All groups share one centre, and each spreads out both ways along 13 directions, with some noise.
Known rows, each followed by its group:
[ 27  -5  10   9   4  29 -35  39 -18  -9  -8  -7 -19  -4 -43  71  21  35
  22 -23 -51]
fizor
[  0   0  35   1 -14 -21 -34  47 -23  -7  -4 -16  -7  -5  59 -31  -3 -18
   2   7  32]
fizor
[-20 -45 -11  26 -22 -15  13   9 -41   9 -20 -26  -9 -13  33 -31  13  -6
  11  -6  20]
legup
[ -7  35 -16   0  -8   8  24  22   6   3   8  52  18 -15 -28  29 -22  24
  18  -8 -29]
legup
[ 14  -7  -9  -1  -5 -16 -16 -57  42 -13 -12  32 -61 -24  20 -26  32 -12
  24   1  -1]
Lur
[  4  11   8 -25 -19 -16 -25  34  -6 -19 -24 -24 -25 -11  11  -7  11 -26
 -50   8   7]
supo
[ 14   8 -25 -15   5  19   3  12  29  22 -18  13  36  24   9  30  -9   4
 -10  -8   8]
legup
[-47 -31  21  10   5 -12   7  -7 -22 -36  24 -29 -61 -13 -14 -14  21   4
 -33  12   0]
legup
[-25   0 -12 -13  27  -8   7 -14  21  16  19  14 -25  19  -2 -32  21  -9
  13  15   3]
fizor
[ 20 -24  17 -17   8  -7 -41 -33  61  -3   2  10 -27   8  48 -18   6 -33
  15  13  44]
Lur
[-14  32   6 -34 -44 -12  -5   6 -20 -20  -9  23  21  -2 -19   6 -41   1
 -15   1  17]
fizor
[  2 -13  25  23 -20   2   7 -56  32 -17  27  32 -39 -27  -8  -9 -14   1
  35  -9 -11]
supo
[ 38  23  34  -7 -15   8   3 -32   3 -18  -9 -17  21  -6 -25   8  11  24
   8   1  10]
Lur
[-19 -16  15  10   7   7 -18  70 -25   2  13 -17 -14  -5  20  26 -16 -10
  -3 -15  -4]
fizor
[-35 -26  -3 -27  13 -16   0 -28 -24 -35  -4   0 -58  -2  29 -25   6  27
  -2  -8 -11]
Lur
[ 25  33  -1 -39  18  -8 -32   1   3  -6 -20 -21  14  37 -31   9  21  -3
 -35  17  -3]
Lur
[ 15 -23 -35 -16  37  19  23  -3   7  -7 -28 -12  34  35 -34  13  42  52
  11  22  -9]
fizor
[-21  31  25  32   1  -8  10  28  -6 -11  34  -1  -6 -14 -14  -2 -10   1
 -36  15  -9]
supo
[ -5  23  23  -2  22 -23  12  29 -44  -2 -12 -37  21   2 -13   8  28  22
  -6  -8  13]
legup
[  6  24  34  -6 -45 -16   3   0  -4 -11  -3   3 -32 -40 -10 -40   6 -16
  31   2  -4]
fizor
[ 27  16  12 -24  13 -32 -56  20   4 -73 -22  19 -27 -32 -17   9   9 -22
  17  12 -10]
supo
[-25 -29  20  20  -6  34  15  -4  10  31  32  11   6  12  -9  24  -9  31
  46  -5  20]
supo
[-30 -26  44   8  -6 -52  -3   0  15  -5  -6  19 -37   1   2  16  20  35
  59 -22  14]
supo
[ 27  -2  -1  11  -5   4 -32  11 -21   0   5 -12 -12 -30   7 -12  -8 -53
   4  -9  -7]
legup
[-24  -9  35  -5   3 -39 -13  43 -36 -27  -1  -8  27  27   3  -6 -32  11
   0  11  17]
Lur
[-18 -36  -3   7  26   0  25 -13 -10 -11  11 -38 -10 -14  11 -40  23 -38
   8  16  33]
legup
[ 26  15  40 -21  42 -30  -1   3  22   0 -11 -35   2  22  -5   5  42  -2
  18 -11   0]
fizor
[-12 -24  -3   6 -12   8  -9  17 -27  -6   1  -3  16   0   9  24 -23   4
   4  -8  16]
Lur
[ 26  17   8  19  22   4   2 -19   1 -22   7  26  12 -32  -4  24   0  19
  51 -22 -20]
fizor
[ 35  29  12  30  11 -23 -19  25 -17  -6   3  11  25 -23   7  37 -37 -25
  10 -46 -43]
legup
[ 23   9  -2 -18  50 -19 -29 -22  -1  -4 -13  25  23  19  33  38 -21  23
  38 -44 -10]
Lur
[ 33  21  19 -27  57 -19 -63   5  18 -15 -23   1   9  30  23  63  20  15
   5 -15  25]
fizor
[ 37  31  -7  -2  -7   9 -20   9   9 -12  11  29   8 -40  -6 -37 -13 -55
  34  19  -6]
legup
[ 32   3   6 -15  -3   0 -54  -2  21 -32   5  15  -2 -20  47  -2 -55 -55
 -15   4  15]
supo
[  3  -8   6 -11 -16  27 -18  30  24 -12  10 -13 -22 -39  24   4  -8 -48
 -24  10  27]
legup
[ -5  16  20  -6  23 -50  -5 -15  59 -15  -8   2 -20   5  28   1  19 -32
 -45   9  34]
supo
[ 12  22  36 -19 -34  -6  33  26  47   0 -23  -8  13 -17  30  40 -13  15
 -32 -27  16]
supo
[ 53   0  18 -27 -15   5 -51 -26  32 -23 -19   0 -23 -22  17   9  -2 -37
  17 -11  13]
legup
[  0  -8 -32 -18  -4  27 -21  33 -22 -15   3  29  31  -6 -11  12 -54 -23
  19   7  -4]
legup
[ 10 -22  12  17  -6 -11  -9  -4   8   2  -2  -2   4  12  19  26 -38 -10
 -14 -26 -13]
Lur
[ 40  26  28 -35 -28  39   5 -38  12  32  12 -32 -54 -15  23 -35   4  -4
  -5 -28 -45]
Lur
[ -9  22   1  -1 -19   8 -23  21 -25  12  21   3  20   6  27 -27 -39 -30
 -26  23  20]
fizor
[ 41  34  16 -23 -30  -9  30 -38  30  14 -18  -7  20 -14  12 -55  18 -13
  17   6  24]
fizor
[-10 -20 -34 -19  28 -19 -19   3 -55 -20 -17   3   5  -5  -7 -45  20 -15
  57  18   9]
supo
[  8  45  19  13 -27   1 -20   4  -8  15   4   8 -42 -15  18   3  18  30
 -17 -12 -21]
Lur
[ 10  14  30 -23  -2 -29 -38  25  -5 -32 -13  -5 -34  -4  45 -13 -22 -13
 -25  -5 -18]
Lur
[-20   3  50  25 -21 -17  26   2  34  12  39  23 -36 -17  17  -5 -25  -3
  29 -23 -18]
supo
[-15 -16 -34 -21  21 -17  10  58 -22 -40 -20  -8  22 -15 -19  22 -19 -34
 -23  -5 -15]
Lur
[ -5  44  20   0   7  -5  48  12  45  -8   7 -10  -2 -14 -25  10  31   8
 -39  15   4]
supo
[ 14 -10  -5  26   1   1  23  17 -16 -12 -15  -7  38  -3  26 -12  -2  32
   0  11   5]
fizor
[  2  -6 -13 -16  25 -39 -12 -32  10 -41 -34  23  -6   0   8  21  16  26
  16 -12   7]
Lur
[ 29 -21  38   9 -29 -23 -33 -21  21  -8  -6  13   0  11  21 -18 -20  -9
  37  -2  20]
Lur
[ 17 -26   2   0   0  -7 -38 -19  26  15 -27  17  -8  22  23  59  11  25
  24 -31  21]
supo
[  5  30  13  10   8 -12 -48  40 -10 -30  -4  24  -7 -25  26  39  -7   3
 -15  -1  15]
fizor
[ 33  11 -22 -21  38  30 -32 -35  30  -6  26  -2   1   6  -1  -5 -29 -64
 -23   5 -19]
supo
[ 24  22  11   5  33 -20 -39  23 -11 -52 -20  30  38  -9  -3  44  -9  24
  19   3  15]
supo
[ 18  -1 -18  -4 -14  45 -16 -18  32  -6  -7 -21 -21 -21  -3  36  30 -17
 -61  12  34]
Lur
[ -3  14  -1  -6 -17  -1  12  17  36  -5  -6  22 -10  17 -21  19  -6  26
 -34   2 -41]
legup
[  1  32  21  41 -12 -26  30  16  54 -11  14  41 -24 -43  22   2   1  -1
 -12  -5 -14]
legup
[ 32 -10   1  37  51   7 -18 -20 -16 -24  16  -3   7  -8 -21   4  15  11
  37   3 -33]
fizor
[-40  -7  17  35  -6 -26  19   3 -33 -21  13   5 -40 -27  -7  19  -1  32
  -6 -22 -23]
legup
[ 10  45  32  19 -27   3  17   8  -7  12  12   8  33 -10  16  -5 -13  36
   8   3  11]
supo
[-33   6  -9  21   9 -12  41  25 -18 -29  12   5  -3 -47 -14   1   7  -1
 -12  11   9]
legup
[ 11  10   3  -5  47  27   8  57  14  26   7 -22   2  10   7  24  39  13
  15  -6 -21]
fizor

New rows. What belongs after each?
[ 13  -3  -2   7  25 -43 -38  42 -19 -33 -22  26  41  -2  18  33 -55 -26
  16 -27 -18]
Lur
[ 23  -4  13   7  24 -30   8   0  25 -35  -5  22  51 -17 -13   4 -24 -28
  55  -1  18]
Lur
[ 25 -35  -6 -38  32  33 -26 -34  31 -25  19 -10   1  13  -8  25 -60 -58
  -3 -12 -11]
supo
[ 10  19  34  -8 -26  -9 -38  27   3  12   8 -23 -14  30   6 -19  -3 -17
 -48  17  -3]
Lur
[ 19  25  40 -21   3 -15   6 -27  58 -15  -3  -7 -13   7 -16  24   9  -1
 -21  -8   1]
supo
[ 14  26 -10 -21 -22 -23 -20  25 -22  -2 -34   7  -7   4 -26  -3  15   4
  -6 -10 -36]
Lur
[-12  19  -9  -8   3  29 -16  66  -8 -20  11  17 -20 -55  19  21   0 -14
   6   4  12]
fizor
[-24  -1  24   0  39 -47 -12   8   4 -16   9  15  -9  35  29  -8 -11  11
  -5   4   2]
Lur
[ 16  25 -18  13  16  54   2 -19 -19   6  15 -12  10 -27  -8  52   4  18
 -23 -27  -7]
Lur
[ 20  19  39  10  24 -11 -21  55 -15 -10   4 -14  -5 -14  15  10  21  13
  32  -8 -11]
fizor
[-16  -6  -2  26 -34   3  20   0 -54  28  -1 -19   9   2  31  -7 -37  23
 -28 -31 -21]
supo
[-25   3  23 -19  19 -17 -32  28 -47 -14   5  12 -12   7  56  -8 -24  33
  32 -10  13]
Lur
[ 13  38 -22 -12  24   4  23 -11  53  13   0  33  39  32 -24 -19  12  16
  -1  32  -6]
legup
[ 17  68  19  34 -28 -24 -27  17 -22  -9 -15  12  20 -10  29  -3  16  37
 -44  24  26]
supo
[ -8  22  -1  -5  -2   8  41  40 -29 -11   4 -17  26 -21 -45  -1  -1  -1
   2   4 -21]
Lur
[ -9 -35   7  27   8 -29   0 -17   5 -26   4  15 -23 -12  34  12 -38 -13
  -7 -30 -24]
Lur
[ 10 -20  20  24 -20   2   3   8  36  37  -7  -3  53  31   7  54 -16   9
   8 -18  40]
Lur
[ -2   7   8  15  -9 -15  -7  22 -29   2 -23  13  21  -6  14  22  10  45
  30 -12  14]
supo
[-11  -9 -34   0  42 -15 -24 -11 -18 -40  -1  32 -15 -24  10  -4  -5 -16
  28   0  -4]
Lur
[-31 -29 -23 -10  24  19 -13  -2 -20  15  23  -3 -36  10  44  -1 -32 -13
  -8 -27 -23]
Lur
[-29   3   9  -6  26  -2  49  35  27  27  24 -12 -16 -19  30  -6   6 -32
  11 -18   3]
fizor
[-12  -2  33  13  12 -15  20 -15  20  11  39  -7 -46   9 -28  19 -21  -7
 -13 -37 -69]
supo
[ 41  23   1 -18 -10  66 -25 -28  -9  22   9 -20  -9 -26  21  29  -2   2
  -8 -27  -9]
Lur
[-29   4 -32  -7  51   7  34 -27  -1 -15  15 -10 -21  -6 -23  15  22   8
 -35  -4 -19]
Lur
[-47   4 -45 -23   6  30  14  -3  29  26  24  28 -33  12 -40  19   9  -7
 -28   8 -21]
fizor
[ 11  15  34  -8 -10   3  -4 -13 -20  28  23  -7   2  20   2 -15 -32   8
  19 -25 -29]
supo
[ -8 -28  45   8  29 -18 -12  -4  35 -31  30  -6 -17   8  61 -19 -40 -31
 -12  10  33]
Lur
[ -1  -9 -29  10  21  -7 -19 -63  46   3  -2  51 -46  12 -11   3  40  25
  25  -1 -20]
fizor
[ 13  11  32  17 -11  -3   8  53   2   8  12  -7  45  -6   9  25 -33 -17
   1  -9   3]
Lur
[ 37   3   2   8 -26   2  -2  12  15 -24 -14  -6  18 -32 -33   1 -10 -46
  -2  10  -4]
Lur
[ 51  32  23  21   3 -23 -29 -22 -10  13 -15  -2   2 -28  22   9  14 -18
  36 -35  -6]
legup
[-20   3  41  -1 -33  -9  28  36 -32  15   8 -18   1  -1  10   3 -36  21
  -2 -30 -27]
supo
[ -1  18 -47  12  11   1   4  21 -45 -31   0  -5  10 -38  10 -28 -25 -38
 -57  14 -28]
supo
[ 42  25 -60  22   9  30 -51   5 -47 -21 -25  31  40 -31   8 -10  21   7
  24  32  10]
supo
[-22  23  -9   7  -2 -37   3  36 -19  -4 -19  44   4 -21  -1  12  22  41
  45  -7  -2]
Lur
[  8 -33 -38 -28 -12  28  16  17   8  15 -21 -16  16   2   1  -9  -7 -33
  -1   2   3]
legup
[-22  33   1 -22  -5  15 -22  52 -18   9  17  30  17  -5  15  37 -45  -4
  -4 -10  16]
fizor
[ 18   4   4   1  34 -17 -23  -5  25 -22  -1   9  24  12 -12  11  -8 -29
  -1  15  14]
Lur
[ 12  -1  27  52 -17 -31 -18  33  32  -6  -4  39  25 -21  34  32 -26 -14
  23 -10  27]
Lur
[-15  -3  -4  -5  55  -1 -22   9 -29 -20  23  26   1 -10  34  -7 -29  -7
  46 -10   3]
Lur
[  6 -13   7  19   0 -13  58 -29  15  33  -4  -6  18  20   4 -36  11  30
  38 -10 -24]
fizor
[ 31  13   9   9  18 -11  -5 -48  39  13   7 -10  -5   0  35 -36  16 -38
  -1   6  17]
fizor
[-16  -2  15  58 -11 -20  -9   1  44 -19  14  43 -34 -34  14  39  21  17
  -7   8  27]
supo
[-15 -21  42 -22 -16  -4  50  14  24 -24   5  -3  16 -20  16  13 -56  -1
  20 -19  14]
supo
[-27 -30 -13  39 -25 -15  10  34 -11   5  -4  29   6 -29   7  11 -24 -11
  30 -16  -2]
Lur
[ 30   4  12   6  21 -53  -7  -6  21 -44 -20  25  12 -21   9  11 -27 -22
  21 -19 -19]
Lur
[ 21  29  28 -10  -6 -27 -48 -41   1 -19   1  35 -13 -15  14  -3 -17 -12
  32 -12  19]
fizor
[ 45  32  16 -32  -8 -11 -36  24 -14  -1 -36  -7  27  12   3  24  -8   7
   5 -18 -15]
Lur
[ -3   8  -7 -26 -19  20  13  47 -49   4 -20 -21  27 -10  -6  -9   3  21
  21   0   2]
supo
[ -4  17  14  12 -12 -12  30  28  10  31  -7   6  18   8  40 -26   6  29
  12  -3   4]
fizor
[-12 -19 -28  13  21  -7  -1  -1 -12   6  -2  34  15  -9   4  10 -13  -2
  64 -19   0]
Lur
[-16 -20 -20   5 -33  -2   9 -11 -20 -24  -6  -2  28 -12  18 -12 -48 -21
 -45  12  33]
fizor
[  4  -8  18  38 -14  36  19  -3  -3  42  35 -18  53  17 -31  23 -27  -7
   9  -4  11]
Lur
[ -5  53  17  -3  12  -6 -23  15  26  23  32  37 -21 -27  53 -12 -10 -35
   9  -5  21]
fizor
[ 27 -21  21 -27  13  -3 -45 -43  14 -20  -5  -7 -14  15  13   4  -9 -14
  25  -4  21]
legup
